The rows come from 5 hidden closed curves, with some noise, and rows from the same curve form a group. Each curve winds through 8 dimensions. The rows are also pushed far along 6 directions, which tell nothing about the answers.
In the rows, 128 means zero.
Known rows, each followed by its group:
[112 140  71 128 172 138 150  89 101 153 141 143 126 154 202 170 150 140
 126 160  59 113 103  78 147] => Y
[ 89 121  92 107 119 189 141 141 108 111 135 132 114 138  77 107 126 130
 126  64 151 111 147  85  69] => H
[126 163 150 115 155 138 152 178  90 130  99 125 131 166 174 171 121 153
 128 106 106 152 148 145 113] => H
[ 77 109 178 167  74  73 140 134 172 171 142 105 114 142  61 156 134 114
  71 154 152 144 140  85 148] => Y
[ 94 107  74 117  54 138 163 104 127 141 139 173 104 120  91 132 167 108
 133 124 142 120 130  64 137] => Y
[145 144 182 163 170 146 112 154 128 137 158  53 116 132 120 105 101 117
  95 121 136 164 136 145  68] => Q
[116 107 130 130  99 102 125 136 175 121 138 124 148 101  58  99 119 120
 124 131 178 104 122 125 158] => Q
[ 98  60 149  81 128 111  54 115 160 105 128 140 127 128  85 112  91 175
 175 118 117 113 147 121 105] => Y
[ 94  90 163 122 101  71  88 134 169 124 109 151 139 140  50 132  94 168
 133 119 139 121 135 147 146] => Q
[179 125 111 170 144  82 100 107 136 122 137  98 143  93 146  94 100  94
 113 185 121 123 127 184 205] => Q
[ 67 120  96 165 102 100 142 147  99 170 143 116 112 176  88 165  71 179
 103 123  63 109 158 102 117] => H
[125 142 105  99 169 152 158 119  90 103 112 174 164 141 184 138 193 109
 141 105 105  76 113 109 129] => D
[121 158 144 157 149 117 181 133 110 140 136 132 129 169 177 163 174 131
 118 118 101 122 120 122 111] => Y
[125 156 165 147 138 124 137 175 122 148 151  76 143 166 117 131 130 124
 116  98 140 118 124 116  86] => S
[138 100 169 123 168  81  90 112 145  94 104 137 142 122 161 132 119 154
 147 155 100 128 149 181 162] => D
[136 152 171 153 118 104 155 126 139 131 125 117 149 102 120 124 146 101
  79 150 160 156 153 167 195] => S
[ 87  97  82 100  55 154 156 117 131 140 155 141 129  86  63 101 157 100
 134 126 164  90 142  50 136] => D
[149 146 158 155 170 135 121 138 151 135 139  77 138 120 121 114 128  83
  79 145 164 145 100 125 131] => Q
[141 153 133 150 175 150 138 125  94 140 142  94 143 132 154 121 139  93
  87 137 119 142 130 124 136] => S
[117 142 168 123 163 123 187 158  92 134 111 161 142 176 169 169 177 132
 126 101 119 166 137 132 126] => D
[118 137 168 158 159 122 139 155 138 134 145  71 141 137 102 118 121 114
  92 124 157 134 135 123 119] => S
[157 121  90  92 194 164  94 115  83  92 139 127 154 124 187  94 141 116
 173 114  84  89 128 128 105] => Q
[138 113 200  88 161 124  82 142 165  63  46 155 120 115 137 141 128 133
 128 121 163 167 144 182 126] => H
[ 78 101 174 105  82 112 119 157 169 160 127 137 122 118  67 156  74 193
 132 127 128 120 130 117  97] => Y
[141 134 181 143 135  88  87 146 123 126  99 120 138 141 144 148 102 136
 113 142  95 123 137 176 130] => D
[141 171 137 102 100 148 163 103 125 113 109 156 133 124 180 144 239  71
 126 122 167 134 125  97 153] => Y
[145 112 100 164 129 101 110 110  94 144 122 138 129 133 112 115  95 138
 134 150  87 131 117 155 144] => S
[143 190 148 166  93 112 195 162 130 181 139 105 147 133 123 152 163  93
  87 139 167 142  95 117 155] => S
[144 162 166 142 137  91 122 132 113 169 100 137 154 148 167 180 123 120
  82 165 103 149 111 153 191] => D
[151 157 158 119 131 133 153  97 164 111 124 119 127 106 180 133 224  59
 108 155 191 163 121 105 175] => Y
[109 125  68  98  49 156 124  79 107 135 141 167 121 114  99 113 159 120
 150 111 124  97 137  81 132] => Q
[133 131 158 126 119  96 100 136 152  96  63 129 110 121 139 154 123 118
 108 156 144 168 154 161 172] => H
[163 126  85 151 111 119 117  51 140 116 155 111 126  75 152  86 163  75
 122 186 137 124 134 128 202] => H
[ 98 125 140 152 155 106 129 146 123 142 116 139 126 160 143 173  87 177
 112 130  58  88 115 139  92] => H
[190  98 138 125 200 119  89 136 137  91 118  96 139  91 169  85 101 106
 159 166 143 150 124 181 155] => H
[139 159 137 157 172 200 170 156 108 142 189  69 123 122 125  93 115 115
  99  85 143 128 121 124  39] => Q
[152 128 108 152 206 136 134 132 106 124 131 127 142 133 177 126 114 115
 114 140  87 101  91 146 118] => Q
[108  95 180  75 135 153  96 143 145 112 119 152 136 126  82 116  92 182
 156  79 158 138 140 147  85] => D
[149  97  62 114 139 134 112  90  99  93 142 155 128 122 153  87 138 135
 194 119  95  98 135 138 127] => Y
[ 99 109  99 100 103 188 136 121 116 148 167 131 115 110  98 111 115 138
 137 103 124 104 130  75  71] => H
[134 132 149 112 193 131 129 120  83 116 103 161 126 166 220 171 134 176
 157 122  52 141 138 161 105] => S
[143 113 190 116 125  86  87 124 149 108  67 171 140 109 127 146  94 155
 122 149 128 145 135 208 174] => D
[ 80 128 116 146  74  93 150 119  99 188 121 175 131 159 107 185 118 146
  85 145  74 116 131 101 168] => D
[120 114 114  92 139 169 109  92 123 100 133 140 133 109 125 102 144 129
 144 111 140 118 145 113 122] => S
[156 182  98 125 174 154 152 128  94 102 102 110 130 151 212 144 183  83
 115 127 135 152 135 120 160] => H
[140 129 182  68 123 113  93 156 188  81  54 141 123 110 156 159 134 140
 158 138 179 149 128 154 145] => H
[ 95 144 120 135  74 123 173 133 122 153 159 137 115 182  95 143 172 142
 144  74 146 138 137  85  98] => S
[116  66 176 122 119  85  85 133 165 137 136 116 126 100  74 111  74 148
 129 161 138 163 154 149 155] => Y
[104 151  83 159 101 133 176  98 106 176 172 128 140 130 123 138 158 104
  88 144 103  94 114  74 152] => H
[141 158 199 106 177 131 120 165 109 116  88 118 139 162 203 174 140 155
 145 117 104 139 132 154  90] => S
[131 124  45 110  51 157 138  81 119 117 144 152 109  92 108  93 164 104
 162 125 148 106 136  89 141] => Y
[159 134 129  95 110 117 132 103 163 107 128 134 141 108 161 114 221  62
 153 148 198 143 117  96 188] => Y
[ 95 101  78 121  99 179 139 115 100 116 170 128 123 100  97  86 111 138
 142  93 108  56 163 100  79] => S
[126 147 177 135  65  68 139 131 166 166 100 151 133 114 111 174 136 116
  82 176 151 173 125 146 210] => S
[ 83 108 186 129 125 111 152 178 146 133 115 148 141 145  67 145 109 164
 112  91 142 114 130 137  91] => D
[100 146 185 152 125 117 165 159 114 153 139 120 139 147 106 149 115 150
  84 106 120 146 157 151 118] => S
[126 140 125 197 160  92 154 150 129 180 147  92 141 145 116 147 112  83
  50 172 119 133  90 108 166] => Q
[142 134  97 139 181 116 140 107  92 138 118 179 132 160 216 170 121 147
 124 146  46 112 105 155 154] => Q
[148 137  99 138 158 113 151 138  79 144 139 131 151 134 195 140 133 137
 156 153  52  89 115 135 127] => Q
[149  98 128 126 131 112  84 135 121 106 117 125 121  93 138 108  74 127
 128 155  95 131 164 182 146] => Q
[107  94  96 103 108 131 123 101 171 106 131 163 132 103  84 107 142 121
 140 123 166  96 111  99 149] => Q
[140 126  79  90 142 151 137  81 109  89 128 154 144 118 188 112 183 135
 196 123 119  84 132 113 147] => S
[132  95 131 110  90  77  68 110 148 133 112 140 126 105 136 139  84 164
 162 179  85 111 137 152 164] => Q
[155 137 166 127 124  97 108 132 142  98 115 115 144 129 127 107 157 122
 157 120 154 136 140 164 135] => Q
[177 178  87 148 146 142 150 113  96 115 118 115 135 104 217 129 156  89
 122 161 101 100 116 151 158] => H
[155 108 115 126 202  91  93 109  99 133 116 139 157 139 208 146 130 111
 135 187  58 117 107 133 183] => Y
[ 83 124 159 130  81  74 142 140 150 156 104 143 108 174 123 196 154 140
 116 143 126 154 139  87 150] => S
[179 133 160 121 152 159 127 132 171  79 128 114 151  67 111  63 132 103
 141 109 219 114 109 187 127] => D
[162 142 223 139 190 111 128 182 115 119  82 123 146 148 153 147 122 116
 102 122 146 189 127 195 127] => D
[124 168 161 154 100  97 184 150 161 136 132 126 152 153 100 138 191  95
  99 100 201 126 110 120 158] => D
[101  79  89 101  99 116 107 105 169 145 128 150 125  83  78 125  87 147
 135 176 134 121 114  95 177] => Y
[104 120 179  75 107 151 116 174 151 121 101 157 122 130 112 156 107 175
 153  88 131 110 121 129  51] => Q
[143 139 150 138 189 134 129 150 112 117 119 135 130 169 182 147 133 132
 131 101  98 109 102 147  76] => D
[138 139 125 133 156 154 161 107 133  94 142 129 133 120 132  97 175 112
 133 102 165 131 132 137 124] => Y
[155 141 147 147 171 163 114 119 133 123 160  79 127 108 147  98 110 110
 106 127 140 128 123 147 100] => D
[161 141 120 189 174 119 127 105  85 172 168  84 149 111 164 112 111  87
  77 186  69 117 109 139 153] => H
[116  99  62  92 150 161 118 109 110  84 120 148 110 121 155 116 104 167
 179 112  99 105 157 128 118] => H
[175 143  92 148 152 175 119 129 106 129 155  97 147  89 115  66 103  97
 129 122 139  90  86 143  95] => S
[125 159 137 173 138  80 178 126 126 156 123 128 133 161 174 179 169 115
  96 163 104 137 111 123 170] => Y
[ 87 121 132 121  56 126 153 141 143 126 109 142 120 141  53 129 164 127
 140  93 189 121 136  83 112] => S
[152 105 185 137 160 111 105 138 150 104 134 100 143  95 112  89  87 149
 137 136 150 144 149 196 136] => D
[106 149 169  98  56 126 126 130 191 131 130 106 129 103  77 130 150 131
 122 122 205 140 145 105 148] => H
[110 140 141  88  81  98 132 120 180 125  91 163 139 127 130 170 178 133
 148 143 164 113 104  97 170] => Y
[113 110 165 116 143  86 143 184 107 158  95 155 114 180 172 203  96 181
 148 139  75 173 138 139 120] => H
[160 161 136 127 109 132 165 135 107 121 112 135 141 109 171 129 189  76
 126 140 151 135 131 132 158] => D

New rows, each followed by its group:
[ 98 154  87 131 110 184 175 150  97 170 174  98 103 153 137 147 121 138
 118 100 109 117 133  61  64] => H
[130 148 136 144  81 125 138 145 127 158 136 101 132 101 116 131 119 101
  95 151 134 110 131 118 140] => S
[164 110 125 127 161 132 108 133  92 112 109 130 135  90 186 118 102 120
 144 166  74 102 131 168 124] => D
[ 58 137 140 142  93 128 191 154 110 167 141 155 120 197  75 172 175 129
  94  72 133 134 130  58  87] => Y
[111 129 175 151 172  97 124 140 147 127 112 117 125 172 142 164 141 129
  99 133 118 143 116 120 115] => Y
[147 153  95  95 120 161 139  94 122 110 129 129 126 123 169 119 213  65
 136 127 174 154 133  81 166] => H
[136 171 207 142 134 141 142 179 116 136 118  80 126 160 124 141 135 140
 124  91 160 167 137 144  63] => S
[117 135  66 150 112 140 175 117  76 147 189 113 149 153 108  92 175  97
 139  94 128  96 140  77 132] => D
[142 108  96 120 119 126 119  85 129  90 116 143 141  62 156 101 143  93
 127 173 124  88 153 146 198] => S
[126 166 152 141 105 139 201 145 150 139 137 143 133 139 100 134 180 115
 112  91 196 153 103 123 120] => S
[ 82  45  71  92 124 144  88 116 131 116 126 154 113 101  70 107  52 170
 155 134 104 100 149 101 124] => H
[147 121 137 112 151 130 128 125 112  90 110 151 156  91 167 111 130 143
 159 133  99  80 138 179 130] => D
[120 129 131 112 113 136 142 105 117 101 103 164 149 113 104 113 165 120
 128 111 157 130 147 140 163] => S
[160 204 162 125 127 158 177 126 142 115 132 102 151 107 164 120 201  98
 119 115 192 139 121 141 141] => Y
[139 156 186 194 167  71 149 181 133 157 131  83 163 156 122 144 111 111
  71 145 128 120 106 162 145] => D
[131  99 134  82 119 156  80 110 130  90 127 144 123 117 104  89 102 195
 209  81 129 112 146 157  66] => S
[137 148 176 173 167 148 131 179 109 167 130  81 127 135 105 134  72 121
  67 128 119 150 100 145  69] => S
[146 151 115 116 100 114 144 103 112 132 122 148 129 135 183 146 184 118
 154 143 114 139 138 124 166] => Y
[125 162 187 164 152 102 131 182 114 142  91 109 125 183 128 172 117 132
  88 113 110 158 118 150  87] => Y
[110 134 193 145  93  94 105 158 175 151 124  58 134 116  64 131 118  94
  75 157 194 152 139 100 158] => S
[156  78 104 106 176 156  56 101 127  87 159  99 144  87 120  48  99 115
 170 128 126  87 129 135 104] => Y
[138 147 131 136 185 154 157 104  92 125 132 156 135 139 200 146 134 150
 118 120  75 118 126 161 119] => D
[140 107  94  89  98 165  98  92 143 103 123 139 101  75 119  97 122 126
 159 140 148 144 138 123 130] => Y
[ 92 139 134 116  63 105 171 125 139 178 112 202 116 158 115 197 156 149
 109 128 121 156 107 101 151] => S
[136 157 171 163 100 112 124 162 164 134 122  68 116 108  98 127 100 114
  86 145 166 138 136 150 122] => H
[154 198  78 155 158 160 175 115  99 130 150  96 158 137 162 110 185  85
 114 117 141  98  95 107 139] => Y
[ 87 129 195 116  97  61 144 159 149 132  44 175 142 159 115 204 158 145
 113 147 145 150 130 126 181] => S
[131 133 130  64 111 164 126 122 111 101  94 204 121 124 183 156 137 174
 174  92  94 110 138 158  94] => Q
[155 107 154 127 133 106 121 149 171 101 110 119 140  95 110 102 138  91
 136 144 193 127 110 147 152] => D
[168 129 141 143 141 107 127  97 138  88  93 136 129 103 143 105 160 109
 143 155 164 162 131 177 180] => S
[138 198 140 170 124 123 194 127 130 147 136 107 149 132 150 143 198  72
  68 138 163 128 110 116 169] => H
[145 146 191 124 167  98  96 140 118 124  90 126 142 154 177 162 137 126
 113 144 101 157 129 162 140] => H
[133 104  94  82 148 198 110 104 116  82 162 118 144  74 107  50 135 123
 172  94 144  88 147 116  86] => Q
[153 146 120 134 140 121 100 103  97 147 122 133 150 117 173 138 108 125
 112 162  78 101 117 154 165] => D
[138 145 175 149 147 138 138 181 106 121 118 101 142 155  93 111 108 163
 153  73 145 122 122 165  47] => S
[138 130 124 112 121 163 126  92 135  89 151 123 156  94  80  56 170  93
 131  88 202 120 150 133 153] => D
[116 105 161  61 143 136  95 131 141  98  91 161 146 107 162 148 133 156
 165 133 109  96 132 127 117] => D
[ 63 109 159  99  37  74 110 152 169 171  94 173 108 166  73 205 116 155
 108 132 127 144 130  79 145] => Q
[117 102 102 111 129 167  95 124  75 111 128 148 132 118 113 100  88 149
 144  94  74  72 149 139  69] => S
[ 98 121 136 135 143  90 139 116 105 157 119 160 154 161 130 166 134 138
  97 144  88 134 133 120 186] => D
[109 153 144 122 164 101 130 145 101 111  77 155 126 191 198 199 124 187
 137 114  56 129 151 161 125] => H
[ 72 160 162 153  68 117 195 181 112 207 136 126 125 166  78 188 137 127
  65 119 123 148 124  73 107] => Q
[128 110 152 156 112 113 140 154 165 121 157  80 111 123  66  89 117 117
 126 115 195 164 150 135 120] => H
[146 152 172 153 121 108 121 163 166 138 129  73 143 112  97 115 123  97
 101 142 179 124 106 133 128] => Y
[135 132 186 155 167 111 115 179 145 141 102  97 132 133 120 147  89 117
  85 147 133 134  98 147 103] => S
[121 120  92 112 127 148 147 113  97  99 137 155 156 114 135 101 148 138
 162  99 110  60 146 133 125] => S
[ 95 131 167 121 105 125 151 165 124 128 103 146 107 182 121 170 143 172
 158  80 129 135 133 113  55] => S
[142 121  97 126 163 137 111 128  66 139 153 143 149 157 165 119  86 175
 173 102  48  74 122 154  90] => D
[104 130 102 145 126 101 167 125 119 180 112 152 147 137 130 177 136 124
 100 178 105 114  85  83 186] => S
[162 179 183 141 171 139 137 203 124 128 109  68 130 148 169 145 120 107
 107 117 152 151 115 152  86] => H
[143  79  95 106 120 150  92  90 147 128 180  98 129  67 103  62 120  87
 145 161 160 126 134  93 154] => Y
[131 120 141 189 176 107 122 167  84 148 151  75 154 125 121 110  50 139
  92 145  64  80 139 172 110] => S
[147 139  80 152 151  97 117  66 148 110 119 118 143 110 164 121 175  77
 111 191 131 110 105 112 221] => Y
[ 91 119 144  95  92 136 135 132 116 129  99 170 114 160 106 159 139 186
 173  89 121 136 137 109  83] => S
[110 120 167  84  61  93 105 134 170 121 112 156 126 134 109 150 135 176
 175 113 144 129 148 139 131] => Q
[ 92 115 166 140 126 105 119 179 131 184 117 136 129 165  80 175  61 180
 107 124  93 123  92 121  80] => S
[121 203 171 183 112 159 229 193 127 182 164  65 142 150  72 129 170  85
  63  86 218 154  98  89  86] => S
[148 151  52 186 111 142 173 123  70 148 169 109 129 151 117  91 158  82
 129 108 121  96 109 100 109] => S
[126 121  80 142 106 166 140  69 137 123 174 125 123  82  96  76 129 108
 110 127 154 101 135 117 148] => D
[148 106 154  96 118 145 101 148 126  81 118 145 130 123 108  87 120 150
 190  69 157 114 146 173  70] => D
[154 101 119 130 137 132 103 153 118 131 147  95 133 109 109  87  97 106
 148 132 139 120 121 128 108] => H
[141  88 115  49 143 138  52  80 152  77 108 172 131  95 172 115 112 166
 193 137 105 107 144 154 150] => Q
[137 130 164 143 133  96 139 171 107 176 121 125 138 155 135 161  99 136
 116 143 114 159 115 143 141] => D
[ 99 109  75 143 111 156 149 140  72 162 153 149  98 155 123 141  93 158
 138 105  52  99 128  95  51] => Y
[ 98  78  83 141 148 123 145 141  79 154 126 164 108 147 136 155  71 165
 132 142  46 121 135 119 113] => H
[105  79 175  85 137 127  70 114 173 103 128 133 125 108 106 120  83 188
 161 122 128 122 151 146 107] => D
[128 128 140 137 182 114 113 119 103 154 144 113 127 162 194 162 112 153
 126 153  54 137 126 127 119] => H
[170 120  86 105 122 166 123  63 114  89 129 158 123  79 169  83 195  63
 149 143 149 129 128 123 156] => H
[101 126 176 173 132 103 132 172 140 178 132 115 117 162  71 160  85 127
  57 127 125 164 108 123 101] => S
[112 120 133 150 111 114 107 161 143 151 119 101  90 152  90 149  85 136
 110 133 122 155 117 108  86] => Y
[142  98 132 108 141  75 108 111 127 101  93 171 152 131 159 134 150 133
 166 153 114 126 137 158 196] => D
[ 81 158 121 121  69 154 189 115 139 153 164 143 132 141  85 136 188 127
 111  83 164 106 127  66 109] => H
[161 131  92 197 155 111 151 116 110 163 154 107 134  99 137 111  91  99
  86 188  97 122  96 155 170] => S
[145 129 175 191 172 102 120 197 129 191 159  40 128 134 123 138  57 103
  69 175 107 145  97 129  97] => Y
[106 149 134 145  82 144 169 129 118 163 148 118 125 122  87 128 162  86
  77 125 162 154 139  86 141] => Y
[160 124 176 101 175 138  97 133 164  56  89 134 154  99 137  94 154 104
 142 109 184 110 116 174 122] => D
[125 127  91 184 103 105 165 111 122 180 164 119 128 107 102 124 107 109
  83 175 112 127 114 120 178] => S
[122 144 180 158 165  99 155 182  95 141 110 124 127 179 156 172  95 178
 119 112  78 151 147 182  96] => H
[157 110  86 148 116 140 128 136 105 148 177  84 140  97  91  65 119  73
 132 140 155 119 121 104 136] => H
